The rows are grouped in 4 different ways at once. Each group adds its own fixed numbers to the row, and there is some noise. The rows also spread widely along 16 directions, which tell nothing about the answers.
(in the rows, 128 means zero)
Some rows, each with its group in each grouping after it:
[163 154 152 159 122 135 114 174 119 125 166 134  92 126 137 120 148 178
 113 133 101 123 135 137 119 137 143 115 148 138  83 113 121 115 161 108
  87 114 146 127 114 115]
B Q Y H
[119 140 150 145 115 110 115 150 130 124 159 105  90 108 125 101 137 153
 129 118 127 133 124 127 154 138 145 122 139 120 101 134 113 121 148 109
 108 150 154 109 120 148]
G U Y H
[170 150 154 164 162 125 107 134 132 160 105 168 148 119  72 142 165 146
 107 133  95 114 194 137  99 129 129 105 135 153  98 123 180 178 105  98
 147 103 113 116 105  85]
G U P A
[134 109 108 124 136 146 131 142 126 115 146 170  71 150 121 129 121 149
  91 108 160 121 152 102 128 104 145 122 167 166 116 125 147 158 164 129
 150 114 148 155 115 133]
V L T X
[136 163 120 144 108 116 129 157 114  94 141 141 117  90 157 159 130 154
 130  85 130 130 148 151 123  99 127 113 148 117 112 126 127  99 145 201
  93 146 134 123  69 147]
B L T J
[175 168 136 154 143  76 103 165 147 106 151 137 121 105 126 131 138 139
 110 118 103 122 150 105 142 155 118 105 144 144 109 139  72  93 106 118
 120 144  96 126  94 113]
V Q P A
[108 131 121 154 105 156 152 142 118 118 123 162 139 120  97 131 101 129
 142  80 135 116 117 127 144 109 129 131 139 143 136 105 125 128 144 144
 138 111 152 116 129 127]
G U T S
[196 159 158 132 153  48 103 113 133 147 111 131 143 124  88 135 158 118
 124 122 122 129 146 155 136 134  94 123 153 127  94  94 143 143 102 107
 118 101  90 121 115  37]
G Q Y S
[142 100 152 162 106 182  98 125  86 182  86 116 152  63 156  93 152 199
 185 134  49 158  91 168 128 101 146 148 117 127 115 148 151 137 111 100
 124 141 155 122 146 129]
G L T X
[124 138 119 107 133 124 153 105 130 135  70 148 173 117 142 153 111 134
 172 108 109 128 131 166 124 121 110 128  96 157 129 139 137 122 121 135
 123 113 152 100 127 111]
G L P J
[146 128 154 166 119 158 123 166 135 120 160 126 133 100 104 123 141 141
 139 142  85 127 131 130 129 146 111  99 112 140 132 143  67 129 114  87
 107 139 140 143 139 111]
B L Y J
[163  98 123 140 161 154 107 144 121 159 121 126 115 122 113 135 121 140
  99 132 104 107 150 101 124 128 103 127 117 175 132 155 130 140 105  91
 159 118 120 158 122 125]
G U P H
[110 159 109 111 115  73 138  72 108 127 113 139 139 119 154 140 128 105
 149 110 152 134 123 132 142  99 144 152 149 120 115 108 196 141 124 164
 140 133 145  93  96 131]
B U P A
[148 116 106 143 124 127 135 145 105 126 135 165 133 116 122 133 107 147
 126 137 123 102 112 118 131 134 138 116 144 148 137 154 122 112 102 127
 137 116 104 131 110 133]
B L T J
[172 152 157 156  88 172 124 116  77 168 120 131 139  44 125 107 160 153
 170 142  89 160 122 158 126  85 122 133 146 155 113 116 143 157 140 132
 171 123 142 139 137 105]
V L P X
[172 134 124 163 122 100 110 106  86 141 164 148 145 141  71 158 116  88
 110 141 155  88  91  87 143 121  96 117 152 141 141 105 132 138  86 109
 156 106  87 154 103  89]
B Q T H
[135 141 146 121 116 159 137 155  92 160 115  89 101  53 129  92 120 140
 124 117 130 108 134 157 124 127 134 146 153 109 123 125 186 140 144 127
 132 123 146 126 123 159]
B L P X
[109 109 132 143 150 134 107 164 164  93 155 107  97 124 102 108 120  95
  96 119 123 106 148  71 142 170 138  98 153  88 149 142 115 166 113  82
 101 171 140 148 115 134]
G U Y H
[136 122 126 125 119 137 145 171 129 127 176 134  88 159 141 128 125 165
  85 118 130 135 198 130 127  91 123 138  97 173 109 124  98  93 140 149
 160 107 128 123 123 160]
G U Y J
[135  93 129 117 116 154 142 130 122 136 127 155  98 116 114  89 124 168
 144 126 125 156 113 150 155 102 136 134 134 181 121 141 101 139 153 106
 156 108 162 140 164 108]
V L Y X
[ 89 133 126 152 132 198 126 124 121 134  87 140 121  78  96 152  90 113
 154  64 134  97 100  90 143 124 104 126 126 176 155 134 134 158 169 119
 136 145 197 138 135 151]
G Q P X
[130 150 137 134  90 118 167 143 114 135 136 129 173 131 120  94 113 117
 140 115 110 127 134 154 141 118 130 155 118 110 130  83 121  96  98 131
 152  94 110  87 145 119]
G U P S
[ 81 119 112 136  87 126 168 101 113 111 156 166 181 182 102 139  96 118
 162 131 156 114  76 137 152 111 133 118  83 132 151 131  94 108  98 113
 135 122 154  91 130 147]
V L P J
[146 146 158 133 123 136 122 134 135 132  93 134 135  62 120 101 149 142
 160  93  91 169 151 171 145  99 125 132 143 134 118 108 132 147 144 139
 128 139 158 126 127  86]
V Q Y H
[117 143 121 122 126 135 146 145 121 130 134 139 110 131 108 131 108 122
 112 111 164  94 134 122 128 135 134 126 137 138 130 122 147 141 142 116
 135 116 148 120 119 151]
V L T X
[156  97 129 125 138 120 130 155 110 136 155 132 115 141  89 136 125 157
  88 149 152 106 142 163 123 114 120  95 121 127 118 160 136 123 103 125
 126 104 113 144  91 129]
B L T H
[116 124 148 155  93 129 117 123 109 150 152  94 149 120 136 115 128 130
 152  93 106 148  90 145 159  95 100 175  88 126 135  92  92  97 100 118
 127 131 146 122 152 134]
B L T X
[113  89 106 104 129 119 132 132 130  98  77 132 131  84 139  81  86 124
 163 107 118 125  74 124 158 161 161 120 188  79 154 154 144 140 115 116
  94 154 131 129 129 110]
G Q T J
[180 141 139 143 125  62 106 139  88 140 150 124 114  97 113 137 142 176
 124 143 143 114 105 174 140 126 120 104 149 118  94 155 133  97 102 141
  95 125  90 119  70 117]
B L Y J
[149 133 166 121 134 108 130 139 151 126 104 117 155  99  99  90 151 109
 126 104 100 151 186 172 128 123 123 131 145  76 128  91 154 161  93 123
 123 126 105 123 129  70]
G L P J
[126  94 126  79 143 113 151 133 156 123  98 108 139 115 138 116 118 135
 133  98 116 159 155 193 145  98  90 142  81 142 138 146 103 106 105 145
 128 118 147 132 140 107]
B L P X
[118 106 107  87 148 138 145 124 129 147 109 105 150 160 165 133  93  96
 112 133 114 100 161 101 113 130 114 156  86 132 159 131 152 120  87 102
 156 120 125 124 138 155]
G Q P J
[121 149 150 121  88 130 133  95  94 160 154  75 116  90 133 108 129  94
 152 163 140 129 111 112 138 124 130 141 129 117 128 120 146 155 134  93
 168 139 149 120 154 156]
G L T A
[145 173 152 144 130 144 149 164 156 106  81 166 153  34  88 103 132 113
 167 104  79 123 158 145 130 172 137 104 169 134 138 121 118 159 138 114
 115 127 136 113 141  71]
B L Y J
[133  89 106 182 157 165  91 166 109 128 143 146 129 150  86 172  93 148
 106  82 136  76  80  98 137 134  87 106 118 147 150 149  93 115  97 102
  86 138 135 166  85 140]
V U T J

New rows, each followed by its group in each grouping:
[125 152 120 101 111 149 171 135 136 112 105 121 134  78 128 124  89  76
 153 101 126 122 143 121 142 134 100 134 137 148 161 109 104 134 147 136
 154 115 149 133 159 114]
G L Y S
[166 157 151 126 133 138 121 133 110 132 106 121 111  77 105 124 129 121
 157 115 131 119  95 151 129 150  99 108 176 129 112 106 138 163 172 103
  84 122 159 152 128  67]
V Q Y J
[118  69 106 124 175 193 124 146 130 153 102 144 111 131  87 132  95 131
 102 118 132  91 133 103 123 135 115 116 116 171 156 167 150 173 120  70
 148 117 166 166 134 143]
V U T A
[139 136 118 121 141 143 117 131 103 171 101 110 119  93 150 118 104 113
 118  97 122 103 135  95 138 121 112 177 129 160 147 114 162 125 116 115
 176 127 130 133 129 158]
V Q P X
[131 158 153 146 114 146 131 150 114 147 144 100 146  80 121 120 132 106
 124 134 106 108 164 117 122 131 118 133 106 115 144 125 138 124  98 120
 154 146 121 115 116 160]
B Q P J
[ 83 140 139 118  99  93 153 125 133 130 131 112 180 105 102  99 121 101
 150 142 141 120 131 143 155 131 148 122  84  85 158 154 119 114  67 116
 162 162 124  70 123 174]
V Q T X
[ 98 116 120 131 128 151 132 114 121 110  99 147 128 133 111 136  95 121
 148  78 145 110  90 119 140 123 126 123 153 119 139 113 157 154 153 124
  93 131 172 132 119 114]
G Q P J
[138 162 152 107 112 104 161 167 159  90 158  99 114 137 140 109 130 142
 141 116 115 153 139 183 135 147 106 110 111 123  85 107  53  91 167 120
  77 106 161 110 150  94]
G U P A
[130  87 123 112 137 157 130 152 113 158 103 120 139 105 147  82 112 172
 148 175  86 115 103 144 132 156 165 121 109 125 140 190 138 121  97  65
 126 136 146 114 137 156]
V Q Y H
[133 134 127 119 116 100 123  98  99 146  66 130 134  31 123  76 107 116
 167 116 125 125  92 120 166 134 163 142 196 110 140 144 193 152 116 130
 161 151 115 108 114 124]
G Q P H
[149  89 142 112 140 156 105 154 121 146 108  70 104  80 169 104 131 162
 123 107  88 153 152 162 125 104 104 144 121 109 127 147 138 124 118 132
 108 150 138 160 119 136]
G L P J
[170 135 150 128 166 128 107 144 157 131 140 109 111 122 127 149 163 115
 108 130  93 141 185 127 111 135  78 117 111 155 111 120 107 159 125  96
 111 130 141 162 132  75]
B U Y J
[105 115 126 150 128 145 152 159 114 144 111 174 135 111  32  98  84 136
 122  84 171  79  99 140 161 140 138 126 140 148 149 132 137 134 115 104
 153 100 134 104 128 141]
V U T X
[114 112 127  99 147 123 133 147 144 112 129 101 102 145 127 129  98 103
 107  78 155 113 126 136 139 132  98 143 132 109 137 103 133 128 139 121
  87 123 157 148 127 118]
B Q T J
[149 196 131 140  91 155 174 160 107  96 152 162 152 110 116 133 117 100
 140 151 113  98 148 127  98 149 145  98 161 116 129  86 131 135 149 132
 123  87 131 112 133 102]
B Q Y A
[130 113 109 108 112 125 127  79  91 150 116 125 150 142 192 150 127 128
 151 127 112 151 118 134 125  68 116 171 104 141 131 110 166 119 108 154
 150 126 143 129 123 131]
B Q T J
[154 109  83 124 137 137 137 163 126 120 131 169  94 127 154 113  81 143
 108 114 119 106 120  74 148 144 144 146 161 191 144 144  91  99 130 112
 165 112 114 151 133 142]
V L T H
[ 86 126 115 110 123  98 153 139 154  94 148 124 161 181 182 135 139 155
 137 151 105 134 146 166 116 133 164 110  70  87 110 161 124  93  99 128
  77 149 163  72  97 164]
B U P H
[163 166 142 103 136 117 153 142 138 150 136 104 118  94 117 130 118  96
 121 145 124 109 157 112 134 154  81 136  97 198 128 132  82 111 132  95
 180 103 127 129 163 119]
B Q P X
[161 130 104 133 127 167 134 149 120 110 120 161 102  74 158 141 133 156
 147 139  98 143 135 111 118 123 131  95 161 183 115 169 100 140 167 140
 144 140 158 157 117 118]
V U T S
[108 106 130 135 114 134 115 129 109 129 133  98 149 121 145 120 128 149
 161 142 117 125  67 149 137 134 139 110 114  75 127 159 130 126 110  95
  76 166 169 120 109 151]
V Q T S
[148 149 120 118 125 126 142 165 128 130 159 105 111 112 136 163 117 124
  93 127 136 117 197 120 122 106  89 114  83 172 130 154  83  89 121 162
 177 127 116 133 101 172]
G U T H
[118 106 115 149 138 144 117 130 137 100  90 172 159 107 109 134 115 147
 143  90 100 133 133 130 136 108 140 100 140 122 144 151 137 141 105 147
 116 146 139 128  97 113]
G Q P A
[154 154 145 110 121  96 139 110 109 167 143 116 115 106 116 155 153 147
 126 152 154 136 158 171 128  90  96 126  83 189  95 149 126 117 135 141
 175 108 138 113 120 137]
B L T X
[167 141 115 143 125 110 137 130 103 144 154 167  99 136  98 136 104 144
 111 153 151  89 114  86 143 145 131 115 149 207 110 147 108 115 139  96
 178  91 108 126 125 129]
G L P H
[150  88 106 150 129 136 105 121  95 137 131 153 116 138 118 127  97 142
 108 100 130 116 103  90 152  91 120 145 153 159 141 124 136 119 107 133
 160 117 107 158 108 125]
G Q P H
[147 142 146 134 113 131 117 124  80 165 159  78  98 119 123 129 129 130
 116 132 154 107 106 132 127 118 101 140 129 126 103 109 153 133 141 112
 131 114 139 134 122 144]
G U P X
[141 170 148  89 121  67 159 111 136 141 132  98 150 128 105 119 129  78
 130 112 158 134 151 168 149 119  80 153 101 131 120  82 113 119 111 126
 157 103 125 102 143  94]
V U P X
[138  82 145 168 128 129  82 140 105 141 153 139 113 137  97 109 158 178
  93 109 130 143 137 141 138  73 151 124 153  86 113 129 178 153  97 129
 122 151 121 146  75 133]
V Q T S
[151 164 144 145 143 127 132 133 116 144 137 148 150 126  78 184 157 126
 105 149 142  90 185 150  88 121 107  82 102 142 112 141 168 160 110 127
 135 111 129 115  82 124]
B L P X
[132 137 165 146 118 146 118 126 126 153 175  85 109 125 122 123 159 131
 133 153 110 138 124 130 131 127 105 127  95 146 100 124 108 145 146  74
 125 136 178 135 145 127]
B U P H
[104 101  97 124 138 107 119 115 113 143 120 142 131 146 152 111 104 143
 114 118 134 107 122 104 144 119 168 156 129 119 142 148 180 122  82 111
 149 142 124 105 100 182]
V L P A
[122 124 130 129 141 132 129 154 140 139 120 136 137 134 139 113 118 125
 103  93  99 119 184 119 129 116 133 169 110 129 146 100 154 118  93 125
 146 121 120 114 128 142]
B Q Y J
[124 157 168 161 118 128 108 103 138 160 118 139 146  92 107  98 167 117
 149 106  93 153 154 106 150 108 138 159 124 149 122  97 148 167 117  95
 179 152 147 104 146 115]
V Q P X
[160  78 148 124 172  96  90 116 136 184 106 110 119 131 123 115 146 172
 113 112  99 147 136 161 149 108  93 166  92 169 111 147 136 121  82  84
 132 121 123 140 130 103]
B L P J
[141 131 178 161 135 141 104 131 134 157 150  97 118 136  66 112 136 110
 120 111 122 113 111 123 145 150  94 131 127 128 117  87 120 165 131  46
 109 115 152 146 155  87]
G L P H
[146 157 137 161 116 161 159 177 105 136 121 177 148 119  70 121 103 159
 129 104 133  81 113 160 122 147 130 113 141 152 119 109 123 117 140 109
 120  77 134 107 125 116]
V L P X
[107 139 109  92  94 117 177 105 123 106 123 130 179 162 158 101  97  75
 159 124 125 127 104 134 135 132 138 158 132  83 155  71 135 130 100 114
 128 107 136 104 159 103]
V L P X
[124 109 106 161 144 146 133 162 157  68 130 209  98  94  42 125  94 123
 125 104 155  94 100  73 159 177 149  54 202 161 153 178  79 170 145  99
 120 151 136 158 109 102]
V L T J
[129 138 158 152 112 149 129 156 124 127 154 106  88  99  99 105 121 151
 147 124 132 112  76 129 147 170 123 103 151 138  99 138  90 136 180  69
  87 129 178 131 148 124]
G L P S
[153 140 134 109 131  88 134 116 132 134 193 109 120 181  96 138 137  63
  78 169 167 107 173  89 127 129 100 124 113 130 139 100 118 157  88  83
 176 114 100 141 134 113]
V L Y X
[129  92 122 136 153 111 111 128 132 125 101 158 136 138  89 140 116 158
 125 117 136 111 108 140 141 129 137  92 133 128 125 169 144 138 107 110
 104 133 135 126  95 113]
G Q T H
[110 123 115 119 123 103 137 124 120 115 103 128 149 118 122 147 101 147
 166 123 143 108  70 165 143 148 130  93 117 113 125 173 117 110 123 122
  77 137 156 103 102 136]
G L T H
[144 128 150 145  97 120 118 123 121 116 148  99 164 142 141  95 141 104
 144 116  88 151 108 139 136 120 119 149 144  59 132  63 117 136  86 108
  96 127 115 135 147  76]
G L P X
[169 158 116  77 154  82 133 135 109 146  87  98  94  81 157 124 104 123
 138 135 147  87  88 142 125 187 116 132 174 133 102 140 165 123 154 102
  92 104 134 125 124 106]
B Q T X
